Each new row is followed by its nearest point in the smallest flat space through zero that holds the last named rows.
In the rows, zero is written as 128.

Q184, 5 rows:
[[167 183 145 110 168 150 102 131 121  76 127 155 138 125]
 [174 115 148 138  97 114 105 112 124  97  95 168  71 126]
 [130 173 117 146 102 142 130 138 158 115 110  89 157 126]
 [ 97 171 140 116 147 126 126 139 127 129 128 108 170 100]
 [137 122  96 177 126 134 114  39 128 106  82 128 154 164]]
New rows:
[121 170 163 117 114 151  88 163 152 151 159 137 123 155]
[140 152 136 112 128 139 130 168 138 121 144 122 126 120]
[166 147 106 154 129 131 170  90 168  92 103  88 109 140]
[156 143 104 159 102 147 125 110 152 106 105 112 134 154]
[136  94 146 115 124 142 131 104 124 154 107 135 104 105]
[124 102 136 129 120 111 126 117 117 137 121 143 107 123]
[131 169  95 119 138 114 159  97 156 104 164 124  98 106]
[137 141 126 127 132 137 127 134 133 119 131 125 134 132]
[101 146 111 164 157 114 162 110 155 123  85  99 134 130]
[109 141 114 149 119 127 129 102 137 131 108 103 160 130]

Q664, 5 rows:
[[168 173 115 120  93 150 135  78 143 144 155 133 141 129]
 [150 167 101 110 167  90 144 133 173 176  86 102 158 169]
 [114 155 108 166 126 119 127 130 136 137 122  61 126 102]
 [143 163  90 151  78 106 102 101 135 132 142 128 111 146]
 [111 116 114 100 149 105 162 119 109 158 132 135  73 121]]
New rows:
[127 120 146 127 169 108 160 161  93 122 119 123 175 131]
[119 110 148 118 167 132 139 155 133 128 106 121 150 127]
[130 128 105 117 130 170 143 101 186 101  85  97 136 165]
[145 149 127 127 136 132 129 127 151 137 116 115 161 139]
[137 164 129  76 143 133 124 143 118 121 126 146 128  76]
[132 126 138 111 139 143 148 119 125 136 135 132 129 117]

Q218, 5 rows:
[[177  78 125 122 155 112 134 133  75  91 180 150 168 115]
 [133 119 111 146 151 133 124 161 112 136 149 175 152 100]
 [111 115 125 151 145 115 152 130  89 123 164 147 139 139]
 [ 98 180 153  98 177 128 121  97 111 137 133 167 116 108]
 [142 127 184 149 145 114 141 192  76  97 114 149  69 156]]
New rows:
[113 102 162 130 136  91 121 157 108 148 128 156 114 128]
[126 130 143 142 142 124 134 155 104 122 131 149 113 132]
[170 109 160 110 125  90 130 109 153 106 135 136 116 147]
[159 116 147 105 127 120 124 118 118 102 125 109 121 136]
[116 155 117 120 156 170  93 119 117  95 135 128 167 117]
[132 137 123 109 147 132 117 111 129 132 138 145 146 105]
[ 88  90 116 161 100 117 122  89 156 131  85 108 121 161]
[103 125 114 146  91 128 143 113 153 140 117  87 122 157]
[105 127 164 112 150  85 130 120 114 128  91 106 126 126]
[122 144 153 114 135 122 131 113 118 119 121 120 106 141]
[ 99 115  91 101 157  98 130 111 152 123  85 135 106 132]
[115 145 129 118 127 132 124 112 141 137 119 123 123 126]

Q900:
[[178 111 182 154 153  92 167 143 124 145  99 134 113 124]
 [139  87  81  84 116  50 124 110 123 164 103  93 153 187]
 [160 105 122  95 117  82 141  99 162 138  99  89 142 135]
 [163 146 120 133 114  55 152 199 129 151 162 108 117 172]
 [133 139  99 102 132  60 135 112 154 166  87 126 131 183]]
New rows:
[146 159  71 150 108 109 159 139 161 140 124 140 131 107]
[133 163 120 122 120 111 135 139 161 130 133 124 121 137]
[134 152 102 165 130 118 126 131 112 133 151 149  86  86]
[123 149 137 146 132 141 130 151 124 124 144 143 116 124]
[138 127  90  91 135 130  80 114 130 119 105 156  95 156]
[103 135 101 114 130 125 113 107 130 139 112 139 134 150]
[171 114 126  84 203 104 124 106 138 100 125  75 150 134]
[154  98 131 107 121 104 137 105 143 130 110  97 141 123]

Q687:
[[106 195 120 105 144 161  82 197  59 163  99 165 142 156]
 [132 217 148 105 163 181  89 177 120 117 131 160 194 111]
 [ 99 199 121 134 179 203  73 150  73 186 139 163 141 167]
 [139 146  67 108 143 157 109 168 130 131  73 110 166 190]
 [116 212  79  97 131 121  86 184 117 147  94 148 121 148]]
New rows:
[147 126 115 139 120 139 194 179 164  71 127  87 168 140]
[159 108 121 113 123 129 146 142 164  82 101 103 178 128]
[135  96 133 143  72  96 135 130 107  87 137 137 155 135]
[137  92 147 121 105 107 149 138 119 107 114 122 133 116]
[132 144  84 114 133 120 144 156  95 123 121  88 140 152]
[131 130  99 116 125 128 123 151 122 130  96 120 135 156]
[164  52 137  86 123 158 130 101 168 172 143 152 151 138]
[138  85 135 143 137 149 144 103 136 122 134 110 145 141]

Q924 (5 x 14):
[[118 136 136 111  97  92 114  89 126 146 171 148  98 130]
 [124 127 127 168  94 157 101 132 149 125 139 127 139 157]
 [ 91  98 112  98 102 135 101 167 127  88 143 134  95 130]
 [115 152 135  89 132 106 127 163 133 141 181 116 103 133]
 [183 113 194 120  83  90  88 113 107 175 158 109 120 121]]
New rows:
[126  94  83 132 110 113 106 100 111  95 144 137 116  76]
[111  97 117 114 107 118 117 102 114 105 115 152 107 115]
[177 105 101  77 133 144 115 115 135  92 143 175 153  67]
[126 103 125 107 131 117 131 119 109 112 105 137 117 106]
[140 137 122  93 114 110  99 175 158 100 120 115 144 112]
[126 116 133 109 128 134 117 172 125 117 134 112 121 126]
[166 143 105 140 135 123 115 122 111  62 144  95 113 129]
[126 121 126 126 127 134 125 139 127 120 123 126 127 127]

Q151 (5 x 14):
[[178  39 143 111 138 177 147 127 136 134 136 148 115  94]
 [156  70 169 106 105 217 159 125 213 137 158 134 155 122]
 [145  87 125 125 109 157  90 147 141 147 134 129 118 140]
 [150 108 139  90 133 153 181 146 139 170 148 148 120 190]
 [184 121 136 122 108 199 106 147 129 162 104 119 174 108]]
New rows:
[129 152 127 105 143 111  86  88 133 160 152 153 115 106]
[122 129 123 134 128 118 116 128 123 123 126 126 122 126]
[127 106 168 156  99 147 132 147 160 126 121 114  86 164]
[119 104 133 123 112 142 117 135 162 134 149 130 116 153]
[150 142 138  88 113 105 105 122 145 159 104 129 142 167]
[132 146 124 120 117 136 121 145 127 154 126 125 136 164]
[155  95 109 131 115 126 124 120 164 125 105 139  88 152]
[130  91 126 123 124 133 117 135 137 133 141 135 106 141]
[159 136 145  93  91 145 130 112 164 158 128 115 136 145]
[139 131 139 116 112 164 134 138 155 149 134 126 149 149]
[170 121 133 101 149 127 107 163 149 106 161 129  98 154]
[131  99 126 119 124 133 123 138 135 140 141 136 108 151]

Q78:
[[133 110 141 107 123 126 122  86 140 121 114 110 108 146]
 [147 137  92 130 120 126  93 123 134 108 153 139 102  98]
 [164 115 151 144 113  80 133  85 125 134 158 125 118 152]
 [108 158 137 104 162 138 104 128 117 120 135 131 139 144]
 [135  82 144 112 106 134 150  87 164 109 112 114 135 138]]
New rows:
[116 161 144 112 129 129 105 164 153 147 109 132 111 132]
[112 145 123 121 142 140 117 143 115 137 113 124 119 128]
[115 108  90 123  86 154 152 125 112 165 155 114 162 143]
[128 115 129 140 117 130 151 141 134 132 123 130 142 122]
[142 103 100 115 141  93 110 158 169 134  96 159 105 115]
[134 121 106 132 114 136 123 133 134 125 121 127 109 107]
[164 169 143 140  91 129 105 153 142  99  86 136 119 150]
[130 130 121 129 125 128 122 129 125 131 124 126 115 123]

Q506:
[[ 86 162 160 150  68 116 163 134 171 142 113 107 132 110]
 [159 169 117  99 120 121 101 102 121 118 117 138 132 141]
 [ 86 146 103  91 130 114 113  61  90 131 160 117 120  91]
 [135  95  99 146  79 114 154  92 154 112 176 128 125 137]
 [ 70 155 169  88 103 151 107  79 123 139 208  96  83  96]]
New rows:
[150 120 115  87 123 116 149 192 104 137 150 122  80 129]
[136 114 139 127 143 143 120 142 126 127 140 129 118 136]
[107 142  92 154 117 130 100 110 112 122 120 115  90 134]
[121 134 117 119 125 121 125 109 120 127 134 127 128 120]
[ 82 120  86 147 134 132  82  94 143 109 126 148  81 151]
[126 119 112 119 129 125 123 104 117 123 150 129 124 124]
[127 136  96 170  89 129 136 165 165 112 166 165 130 169]
[156 107 125 154  91 126 149 136 166 116 141 133 129 154]
[134 143 124 112  80 157 123 127 119  98 134 140 189 113]
[138 147 121 123 106 118 127 112 137 123 124 130 133 133]

Q721, 5 rows:
[[144 119 157 184 127 128 104 121 169 124 154 151 142  81]
 [107 162  99 127 104 120 165 123 127 118 132 149  85 172]
 [148  95  70 134 173 142  80 145 112 143 106 108 132  83]
 [177  99 165 131 154 136 112 137 113 110 155 130  92 174]
 [166 136  90 123 176 112 122 181 140 117 159 116 129 138]]
New rows:
[144 107 132 111 117 113 144 131  96 127 170 182 130 123]
[137 128 142 133 128 127 131 129 131 121 140 134 119 142]
[ 92 137 166 127 136 130 115  89 101 123 112 127 135 128]
[113 117 158 120 107 138 128 102 115 135 109 126 134 126]
[121 129 148 139 132 108 119 150 113 130  81 140 156 120]
[122 123 136 120 127 130 124 125 126 135 118 119 149 112]
[130 126 135 126 128 135  95 129 126 129  98 126  97  66]
[126 107 118 145 131 141 102 114 123 138 110 129 129  94]
[102 115 105 127 126 115 101 122 126 134 123 123 134  90]
[117 123 105 135 129 133 114 123 129 140 110 124 141  94]

Q820:
[[161 141 123  91 156 148 122 144 122 120 146  81  91 102]
 [117 121  99 106 149 168 157 150 131 113 140 108  80 157]
 [121 128 146 156 129 136 131 134  80 106 141 138 142 113]
 [ 96 129 136 145 105 166 176 144 129  95 112 161 116 103]
 [124 127 114  97 157 167 110 143 106 142 133 166 126 115]]
New rows:
[142 136 112 101 144 122  87 107 149 162 143 108 116 139]
[151 129 112  95 148 114  96 121 146 159 133 109 124 142]
[164  91 155 130 154 128 101 158 126 156 141 133 103 115]
[145 132 126 109 147 131 105 131 115 138 138 121 128 117]
[112  84 153 134 168 113 142 116 143  89  88 125 110 152]
[116 122 122 140 120 127 147 128 136 119 127 121 120 151]
[134 125 129 135 102 108  85 130 162 100 151 147 133 124]
[132 130 135 132 118 111 120 119 139 136 120 131 141 122]
[163 110 117  76 150 123 104 148 112 142 153 124 130 111]
[154 134 120  92 160 137  94 133 114 147 142 118 123 114]
[ 75  94 114 142 157 121 163 170 105 134 125 132 126 142]
[100 114 115 142 134 149 148 138 108 115 136 144 121 161]

Q967 (5 x 14):
[[125 163 115 147 122 157 118 128 130 161 132 143 140 158]
 [131 100 127 131 126 136 125 140 121 153 128 123 174 101]
 [130 148 154 144 120 120 136 134 121 169  74 131  71 122]
 [ 94 130 113  88 118 133 121 156 141 102 126 109 102 139]
 [164 170 155  70 153 113 122 134 128 111 139 142 124 117]]
New rows:
[ 78 109 126 104 157 137 150 124 157 133 126 133 169 109]
[117 105 117 113 125 135 123 144 129 126 137 117 157 115]
[118 135  71 142 123 163 128 135 171 130 144 169 127 103]
[113 133 107 136 120 148 121 131 133 133 141 128 145 148]
[112  89 123 149 128 128 133 167 151 106 136 143 172 117]
[115  90 112 131 123 134 127 134 128 121 142 115 165 115]
[118 159 113 148 113 179 122 122 138 117 122  73 146  86]
[113 120 115 129 119 143 123 141 130 140 128 122 144 130]

Q813 (5 x 14):
[[160 193 179 153  69 121 116 163 134 151 217 121  99 124]
 [102 148 114 129 117 146 129 175 121 169 167 113 150 138]
 [139 167  87  84 113 156 112 126 137 182 138  96 137 151]
 [161 180 144 121  51 119 150 182 156 177 203  93  92 100]
 [123 166 154 131 119 106  83 133 100 138 202 123 147 130]]
New rows:
[144 152 134  86 110 159 157 150 139 164 144 145 130 163]
[138 156 115 123 108 159 134 146 142 162 135 116 121 147]
[110  97 128  97 111 118 136 151 166  91 171  89 135  96]
[120 112 124 113 114  93 146 148 130 132 148 110 129  87]
[ 85 114 116 125 134  96 137 140 114  89 107 156  94 153]
[114 102 134 143 145 122 137 128 123 106 110 142 132 122]

Q41:
[[116 132 149 153 136 161 125 112 141 144  81 109 166 124]
 [136 122 164 140 173 161  90  87 128 124 125 147 133 107]
 [167 112 129 121 169 190 107 121 130 145 121 100 153 119]
 [137  92 123 170 151 160 142 110 130 136  89  90 133  80]
 [105 155 151 144 124 165  76 103 130 129  74 138 120 129]]
New rows:
[133 145  93 152 125 124 148 139  85  97 123 159 115 156]
[121 133 116 124 110 110 129 137 123 121 132 134 105 131]
[119 167 128  86  89 169 128 105 158 105 101 148 155  87]
[116 147 139 130 121 145 108 123 132 133 102 130 136 140]
[120 106 153 170  87 140  98 122 128 106  95 120 116 103]
[107 128 131 159 120 137 115 111 126 123  86 125 106 105]
[110  92 126  85 162  95  86 145  97 136 158 114 167  92]
[149 114 131 116 152 128 132 126 126 126 162 133 135 125]
[ 99 106 158 117 140 106 123 140 117  95 142  91 116 130]
[126 122 129 131 129 113 136 126 126 122 138 135 122 122]
